The rows are grouped in 4 different ways at once. Each group adds its own fixed numbers to the row, and there is some noise. The rows also spread widely along 11 directions, which tell nothing about the answers.
(in the rows, 128 means zero)
Some rows, each with its group in each grouping after it:
[135 144  99 104 130 107 137 144 132 118 113 121 107  98 134 118  94 133
 174 124 118 133  92 173 111]	kif z_289 z_733 z_472
[ 86 114 100  86 108 125 115 125 153 156 126 169 117 145 115 120 183 125
 134 153 174 143 146 110 181]	kif z_17 z_518 z_93
[118 163 150 128  96 119 103 120 150 122 167 115 174 147 108 136 140 100
 130 119 164  88 152 112 121]	Zikur z_468 z_518 z_470
[142 130 144  94 159 123 165 158 156 114 118 104 152  92 132 144 103  92
 108 126 153 146 117 145 151]	bunep z_289 z_217 z_93
[139  95 141 129 168 158 143 148 140 147 123 125 121  79 154 129 143  98
 104 118 165 175  94  95 169]	Zikur z_962 z_217 z_472
[116 128 107  89 145 119 134 104 141 157 157 118  91 171 129 116 149  62
 163 111 137 100 120 131 112]	bunep z_419 z_733 z_470
[ 95 120 137 163 134 146 147 110 137 149  79 162 111 134 130 108 136 171
  87 117  59 154 138 141 102]	bunep z_468 z_217 z_470
[ 94 103 140 160 122 141 125  78 160 154 142 182 175 134 132 115 135 148
 145 149 183 154 119  59 117]	bunep z_376 z_733 z_93
[108 146 141 100 115  92 134 102 169 106 151 110 179 147 100 135 104 107
 154 126 152  95 144 129 107]	bunep z_962 z_733 z_472
[132  98 121  90 176 110 153 101 151 147 116 139 145 123 137 127 122  77
 123 110 153 134  89 119 122]	kif z_17 z_217 z_472
[146 163 134 127 123 120 126 168 135 103 170 101 168  97 124 142  96 107
 146 134 158 119 121 135 120]	Zikur z_419 z_518 z_470
[ 72 144 111 121 119 114 126  84 152 134 122 155 150 152 111 107 136 159
 120 146 170 138 139 117 112]	bunep z_376 z_217 z_472
[124 144 137 148 112 115 141  92 120 134 144 128 189 116 140 116 103 147
 126 123 113 113  73 118  67]	bunep z_468 z_733 z_93
[ 89 113 153 124  81 112 138 120 157 114 141 116 130 155 102 124 166 132
 134 107 103  96 150 133 117]	bunep z_289 z_217 z_472
[112 192 111 111 118 124 107 165 125 107 114 114 155  80 129 119 115 168
  92 167 180 163 117 148 160]	Zikur z_962 z_518 z_472
[108 185  67  55 151 114 142 167 125 125 131  92 113 129 126 120 114 113
 117 154 131 124 117 174 149]	bunep z_962 z_217 z_472
[141 159 134 132 117 150  92 140  99 141 119 104 134 102 149 129 155 133
  80 108 136 123  92 107 125]	kif z_289 z_217 z_470
[ 69 166 154 105  95 129 164 116 155 125 132  98 154 152  98 120 172 147
  51 135 123  85 167 126 126]	bunep z_17 z_733 z_93
[103 129  84  94 126 142 122 175 133 139 121 138  84 103 128 125 144 147
 162 170 158 170 119 136 186]	bunep z_962 z_733 z_472
[129 162 112 125 132 118  98 113 156 105 120 139 135 155 118 145  69 122
 195 151 149 138 191 153 112]	bunep z_17 z_217 z_93
[138 148 140  83 169  72 162 105 160  96 130 102 198 134 115 137  63  82
 118 112 136 108 108 162  84]	bunep z_419 z_217 z_472
[ 82 148 117 135 125 130 155 102 151 141 104 157 138 169 116 108 121 166
 102 142  70 124 169 136 100]	bunep z_468 z_217 z_93
[128 135 109 125 144 101 153 124 129 127 152 121 150 126 138 113  99 109
 143 109  83 109  78 152  68]	Zikur z_419 z_217 z_470
[135 141 149 126 159 133 136 105 141 138 131 115 162 125 133 128 122  94
  97 115 156 111 109 107 114]	bunep z_289 z_733 z_470
[ 90 171 106 144 129 126 143  84 140 133 134 146 145 153 127  87 110 153
 121 150 136 125 139 127  72]	Zikur z_419 z_518 z_472
[ 95 174  88 111 118 117  96 140 131 122 100 168 152 151 119 130 108 174
 126 177 105 129 151 150 135]	bunep z_419 z_733 z_470
[164 141 156 132 146 149  91 143 118 125 132 121 188 119 146 173 116  96
 108 128 149 121 136  85 154]	bunep z_17 z_217 z_93
[138 157 108 130 170 138 101 112 124 149 110 160 128 160 152 114 106 100
 126 135 113 128 141 127 117]	Zikur z_419 z_518 z_470
[132 124 150 117 127 111 126 142 138 111 116 134 184 147 122 153 113 122
 112 112  52  84 135 139 128]	bunep z_289 z_217 z_472

New rows, each followed by its group in each grouping:
[134 118 122 149 179 140 120  77 135 164 130 161 146 160 157 111 117  85
 127 118 131 129 116  89  89]	Zikur z_419 z_217 z_470
[ 88 172 115 138  89 159  96 134 130 133 158 120 128 125 126 114 154 164
 138 164 177 129 152  94 137]	Zikur z_962 z_733 z_472
[105  98 136 132  95 126 132  98 131 151 176 131 149 122 138 114 167 118
 147 121 161 126  79  80 106]	bunep z_419 z_733 z_93
[112 138 115  90 107 132 129 192 144 120 124 105  78 126 109 140 156 120
 147 128 113 126 155 171 173]	bunep z_289 z_217 z_470
[126  82 169 159 117 126 128 107 150 143 150 150 189 158 115 151 140 103
 132  96  78  94 129  84 109]	bunep z_468 z_217 z_470
[143 122 119 129 141 147 113 124 115 154 150 123  90 140 153 128 148  79
 174 122 145 127 129 107 140]	bunep z_17 z_518 z_93
[126 157 129 128 125 115 122 110 155 106 145 127 166 144 113 132  78 118
 190 144 156 107 157 130  93]	bunep z_289 z_733 z_472
[ 79 139  97 108 121 123 123 107 140 143 132 143 121 143 121 106 152 135
 115 151 173 150 122 122 124]	bunep z_419 z_217 z_470
[111 121 171 128  96 122 148 136 156 118 141 105 162 121 103 135 152 127
  90  94 113  99 127 119 115]	kif z_289 z_217 z_470
[ 89 152 120  85 125 104 176 133 165 119 152  88 126 139  96 113 145 101
 114 121 142 100 131 159 112]	bunep z_289 z_217 z_470
[ 80 163  58  65 126 111 154 162 135 147 157 117 117 136 119  99 158 128
 126 157 103 100  98 155 138]	Zikur z_962 z_733 z_470
[122 129 118 159 127 119  95 114 108 132 103 168 146 117 148 112 117 160
 128 137 116 159  93 130 107]	bunep z_419 z_518 z_470
[104 215 130 157 140 146 114  82 130 130 115 116 148 126 134 103  96 164
  94 146 195 140 140 110  78]	bunep z_376 z_733 z_470
[ 67 180  87  91 132 127 139 113 141 134 110 140 131 131 120  97 129 167
  88 182 183 151 133 136 129]	bunep z_419 z_733 z_472
[ 95 138 158 141 126 135 183 127 173 105 142 114 161 137  97 138  99 138
 139 138 116 104 184 126 103]	bunep z_17 z_733 z_472
[114 136 107 166 111 130 114 103 125 141 165 163 160 113 153  90 119 149
 173 155 166 144  90  92  86]	Zikur z_289 z_518 z_93
[104 107 105 150 115 154 148 147 111 162 102 150  97  78 155  95 161 192
 103 138  89 181  69 111 133]	kif z_962 z_733 z_93
[130  77 155 131 121 109 114 102 140 143 121 158 149 149 131 136 148 102
 122  73  64 110 106 112 108]	kif z_419 z_217 z_470
[117 136 166 162 130 148 182 102 145 139 184  88 155 147 123 113 136 101
 119  96 106  67 126  87  63]	bunep z_289 z_733 z_470
[146 127 129 108 159 125  79  78 141 143 128 147 143 188 140 147 109  53
 165 112 153 114 157  99 126]	bunep z_419 z_217 z_472
[128 139 153 125 175 128 182 142 162 117 104 125 156  97 120 134  82 127
 102 127 128 148 120 148 124]	bunep z_376 z_733 z_470
[114 133 119 122 119 117 135 107 130 144 163 144 195 147 135 129 125 119
 130 141 107  91 101  94  97]	bunep z_419 z_733 z_93
[120 146 147 169 147 150 166 122 147 128 134 135 148 127 128 120  92 137
 122 148 127 146 162 108 104]	bunep z_419 z_518 z_93
[ 99 128 108 139 137 126 130  71 138 142 142 142 125 141 132 100 123 127
 166 134 174 141 123 110  79]	bunep z_17 z_217 z_472
[115 186 116 138 161 148 133 113 137 132 125 119 157 140 130 114  92 138
  98 153 139 124 150 108 107]	bunep z_962 z_733 z_470
[ 71 129 111 143  96 125  99  87 138 144  99 169  93 160 121  96 165 178
 136 121 120 148 144 135 108]	bunep z_376 z_217 z_470
[106 133  91 103  99 101 118 131 120 146 142 155 148 130 132 112 146 141
 152 145 119 128  88 137 130]	bunep z_468 z_518 z_93
[100 106 177 117 123 122 150  84 165 135 162 100 156 149 109 127 171  74
  84  84 181 111 132  90 111]	bunep z_419 z_217 z_470
[101 110 135 168 118 143 116  79 124 161 156 151 124 156 132 106 177 121
 137 117 138 116 126  82 100]	bunep z_17 z_518 z_470
[115 146 159 142 117 105 109  71 153 103 109 136 176 136 119 128  91 134
 115 121 160 149 143 128  82]	bunep z_419 z_217 z_93
[ 91 151 108 147 118 136 162 113 148 139 164 124 143 150 114 100 126 144
 134 136 116 105 133 104  70]	kif z_289 z_217 z_470
[ 69 144 147 124  87  97 182 117 185  96 112 129 140 133  99 100 124 174
 114 129  80 112 150 176  89]	Zikur z_289 z_733 z_93
[125  92 139 106 169 126 183 157 151 143  92 152 120  91 138 124 139 115
  94 124 116 170 102 145 180]	bunep z_376 z_518 z_93
[142 132 106 106 148 111 130 115 136 145 150 129 128 118 137 122 109  91
 175 111 160 124  79 125 106]	kif z_376 z_733 z_470
[105 121 143 112 116  95 136 140 165  97  78 153 165  95 112 136  99 169
 117 143 117 171 125 164 148]	bunep z_962 z_733 z_93
[124 190  99 103 151 121 108 107 129 131 100 132 111 167 131 117  96 113
 146 138 124 117 164 164 116]	bunep z_468 z_518 z_472
[ 93  97 152 134 106 114 147 103 187 116 145 150 148 140  98 134 123 126
 182 135 163 133 166 118 116]	bunep z_17 z_733 z_93
[160 107 120 112 163 130 109 112 129 152  91 170 132 126 154 142 115  96
 141 119 109 136 105 115 143]	kif z_17 z_733 z_93
[ 95 137 139 131 113 135 134  85 158 132 163 100 123 111 121 104 158 104
 129 130 252 158 128  93 106]	Zikur z_17 z_217 z_93
[ 86 156 111 125  90 128 101 108 123 137 124 146 147 150 123 117 158 167
 114 156 127 111 139 119 122]	bunep z_17 z_733 z_93
[146 181 139 105 155 142 118 121 135 132 139 101 180 143 139 143 112  88
  98 138 154  88 141  98 132]	bunep z_289 z_733 z_93
[ 90 155  77  84 109 110 141 159 120 131 183 110 158 143 110 131 145 126
 152 160 124  83 119 133 129]	bunep z_17 z_217 z_472
[ 97 130 134  95 151 125 160 133 135 140  85 127 128  91 136 101 170 135
  33 129 157 157  85 141 163]	bunep z_289 z_518 z_472
[128 158 126 132 115 161  78 152 109 133 106 129 113 117 141 140 142 143
 111 141 138 147 137 125 160]	bunep z_419 z_733 z_470
[119 179  92 111 129 126 134 127 123 140 172 102 151 153 122 112 118 109
 142 131 121  80 116 119  78]	kif z_289 z_217 z_470
[122 137 116  85 122 106 129 123 145 142 147 110 120 174 109 137 136  75
 155  90  83  74 140 147 107]	kif z_468 z_217 z_470
[ 86 113 134 131  66 132 152 164 125 144 146 119 102  97 114 112 204 166
 102 106  94 131  90 130 141]	kif z_468 z_518 z_470
[119 196  91 110 159 126 122 117 118 137 171 108 192 121 132 117 113 107
 106 167 220 116  96 101 107]	bunep z_17 z_518 z_470
[140 158 119  93 122 129  82 168 119 126 108 128 119 138 137 147 136 109
 116 128  89 104 134 159 165]	Zikur z_419 z_733 z_470
[109 137  99 110 128 152  93 145 135 156 118 147  83 156 138 117 177 113
 131 138 126 129 151 125 164]	Zikur z_289 z_217 z_470
[143 167  93 125 164 143  85  91 116 144 121 139 120 150 161 115  97  99
 153 137 162 138 132 114 107]	Zikur z_419 z_217 z_472
[106  96 134  63 112  91 139 157 176 119 117 145 140 130 104 144 147 107
 147 131 128 126 128 160 179]	bunep z_289 z_733 z_93
[114 146 172 162 116 144 154 141 157 109 141 105 168 104 114 125 122 140
  92 120 130 119 140 115  98]	Zikur z_289 z_217 z_470
[135 173 113 160 120 165 101 147  78 138 122 119 144  95 165 127 122 172
  89 149 109 149  95 111 114]	bunep z_419 z_217 z_93
[153 116 170 154 125 149  99 148 132 118  55 147  85 102 137 140 127 143
 118  93  92 160 157 152 161]	kif z_289 z_518 z_472
[120 112 184 181 127 185 131 104 125 152 125 106 102  89 144 124 177 126
  81  98 177 159 122  74 126]	bunep z_17 z_733 z_470
[140 173 146 130 120 142  82 156 110 112  71 111 119 120 137 145 129 149
  79 113  88 130 150 162 143]	bunep z_289 z_217 z_470
[155 137 154 120 137 109 115 130 148 119 134 121 163 144 132 144 104  78
 139 104  99 104 147 132 135]	Zikur z_962 z_518 z_93
[ 91 108 138  75 139 104 178 109 160 142 121 122 130 145 117 114 162  96
  84 107 113 105 107 141 132]	bunep z_419 z_733 z_472
[142 155 130 123 164 131 158 104 162 124 156 111 140 139 137 126  67  72
 172 130 157 118 144 124  91]	Zikur z_419 z_733 z_93
[112 126 148 156 119 136 158 141 141 125 161 130 195 120 122 137 130 144
 107 130  80  80 111 105  98]	Zikur z_17 z_733 z_470
[114 167 138 138 145 150 180 145 136 128 201  88 193 149 112 139 118 100
 113 144 126  59 156  85 111]	bunep z_17 z_518 z_472
[ 85 141 154 124 116 115 187  84 183 122 165 110 155 135 108 103 122 112
 119 125 171 117 136 113  77]	Zikur z_419 z_733 z_93
[147 122  93 110 164 140 105 104  94 177 153 136 107 145 173 115 157  68
 150 120 154 123  79  93 136]	bunep z_419 z_518 z_472
[126 153 128 142 133 127 117 109 141 115 147 116 124 149 123 127  89 109
 173 121 140 129 156 136  81]	bunep z_419 z_217 z_470
[165 166 138 130 136 110  36  80 128 113 108 118 127 139 147 137  88  88
 165  89 163 135 134 140  97]	Zikur z_962 z_217 z_470
[ 98 165 156 138 133 148 122  77 139 145 107 117 133 135 129 110 157 132
  54 112 183 132 133 100 115]	bunep z_376 z_733 z_470
[111 143 116 136 138 155 158 125 111 148 146 108 122 111 144 112 146 132
 114 132 121 107  98 110 109]	bunep z_17 z_733 z_472
[139  86 152 156 158 147 143 124 151 140  88 173 121 107 138 132 105 130
 125 115  96 170 119 116 127]	kif z_419 z_733 z_470
[ 96 146  98  84 117 124 156 162 124 140 147 113 145 122 125 118 159 137
 109 151 109  91  89 134 147]	bunep z_289 z_733 z_472
[144 130 143 121 176 131 123 129 132 142  87 129 132 117 145 128 132  97
  70 107 118 151 111 128 157]	bunep z_962 z_518 z_470
[139 156 159 117 125 108 125 113 130 112 132  94 199 106 122 141 117 111
  61 100 155 116  89 116  96]	kif z_419 z_217 z_470
[128 165 107  97 127 113  90 158 120 113  94 113  77 102 131 122 125 129
 140 127 152 171 123 185 152]	bunep z_962 z_518 z_470
[ 99 149 153 108  97 120 111 104 152 126 163  98 204 147 101 138 150 110
  90 116 180  93 144  71 123]	kif z_962 z_217 z_472
[107 149 101  72 110  96 129 178 157 116 129 138 160 134  99 143 120 131
 145 151 101  95 135 161 154]	kif z_289 z_733 z_470
[109 148 106 118 116 131 126 144 155 121  83 151 104 119 121 119 108 162
 140 152 125 168 159 158 137]	kif z_289 z_217 z_93
[108 144 114  98 150 121 142 117 139 141  80 145 114 120 133 110 134 138
  72 125 120 151 102 150 128]	kif z_419 z_733 z_470
[130 101 149 154 145 177 140 113 136 163 160 125 115 139 140 138 152  88
 153 116 140 113 146  67 139]	bunep z_17 z_733 z_472
[148 126 120 102 135 118  83 133 100 136  98 146 134 128 155 140 139 109
 118 115 109 131  97 141 161]	bunep z_419 z_518 z_472
[147 179 122 128 179 136 104  99 142 130 126 124 155 144 138 125  77  90
 135 142 194 141 155 105 124]	bunep z_962 z_518 z_472
[125 120 167 124 120 141 146 164 139 127 148 100 188 115 125 148 163 117
  62 105  84  95 120  95 155]	Zikur z_962 z_217 z_472
[140 178 100 149 144 173  93 120 101 165 177 120 132 146 147 125 134  96
 152 145 170 107 136  70 113]	kif z_17 z_518 z_470
[153 118 118 111 181 109 140 106 133 142 134 139 158 122 156 116 100  78
 148 118 148 126  73 125 113]	bunep z_289 z_518 z_472
[140  91 164 146 170 148 138 104 139 155 112 156 158 127 146 138 132  96
  87 106 120 138 103  85 130]	bunep z_419 z_733 z_470
[105 119 148 131 132 135 148 110 175 139 153 132 148 124 117 113 144 105
 131 129 189 129 127  97 122]	Zikur z_289 z_733 z_470
[173 158 150 173 179 170 125 122 104 137 128 117 164 126 164 143  78 101
 104 119 105 119 135  94 106]	bunep z_419 z_518 z_472
[123 149 127 106 122  98 141 119 133 121 148 109 149 163 125 134 117 105
 150 101  74  79 129 153  92]	bunep z_376 z_217 z_93
[110 145 135  93 124  86 157 160 174  89 121 115 139 116  96 131 104 122
 145 131 136 127 144 191 136]	bunep z_289 z_518 z_470
[118 135 168 132 111 130 135 130 115 121 119 110 180 113 136 135 150 150
  48 108  81 100  97 119 117]	bunep z_419 z_733 z_472
[ 68 112 132 121 107 131 184 133 154 131 162 107 141 147 102 113 165 142
 105 118  76  98 141 120 115]	bunep z_962 z_217 z_472
[124  89 150 150 143 113 183 120 161 116 157 118 149 112 115 132 100 110
 166 101 112 130 106 135  80]	bunep z_17 z_217 z_470
[ 73 155 105 107 103 109 153  99 148 138 127 131 114 169 115  90 150 151
 124 138  85  93 138 153  90]	bunep z_289 z_733 z_93
[123 138 152 106 137 116 154 129 145 124  86 111 143  79 139 119 129 130
  58 108 139 159  93 156 129]	Zikur z_468 z_217 z_93
[ 99  83 145 112 114  95 161 128 157 131 109 148 142 106 119 116 158 139
 110 104 101 130  69 148 124]	bunep z_289 z_733 z_470
[109 123 112  70 134 105 142 148 170 135  88 154 103 151 104 136 126 110
 137 120  85 126 150 174 160]	kif z_468 z_733 z_470
[ 77 125 123  85 101 122 140 154 165 133 136 134 117 164  91 138 178 123
 131 141 103  91 171 143 169]	bunep z_17 z_733 z_470
[ 91  96 179 149  92 128 170 150 165 112 123 131 150  78 110 122 154 167
  79 115 122 151 107 135 131]	Zikur z_419 z_733 z_470
[152  98 142 109 132 114 102 155 148 133 159 134 145 127 127 150 141  64
 167 102 133 116 117 117 171]	Zikur z_962 z_518 z_470
[116 135 180 164 118 146 153 109 143 113 116 101 139 116 126 122 127 145
  94  96 108 125 140 120  89]	bunep z_289 z_217 z_472
[127 150 131 183 130 133 120  63 117 157 159 139 150 150 149  91 120 120
 143 104 118 108 102 100  44]	Zikur z_468 z_518 z_470
[119  90 156  92 122 109 128 145 169 131 156 128 165 138 111 146 165  69
 129 108 143 104 129 107 181]	Zikur z_962 z_518 z_472
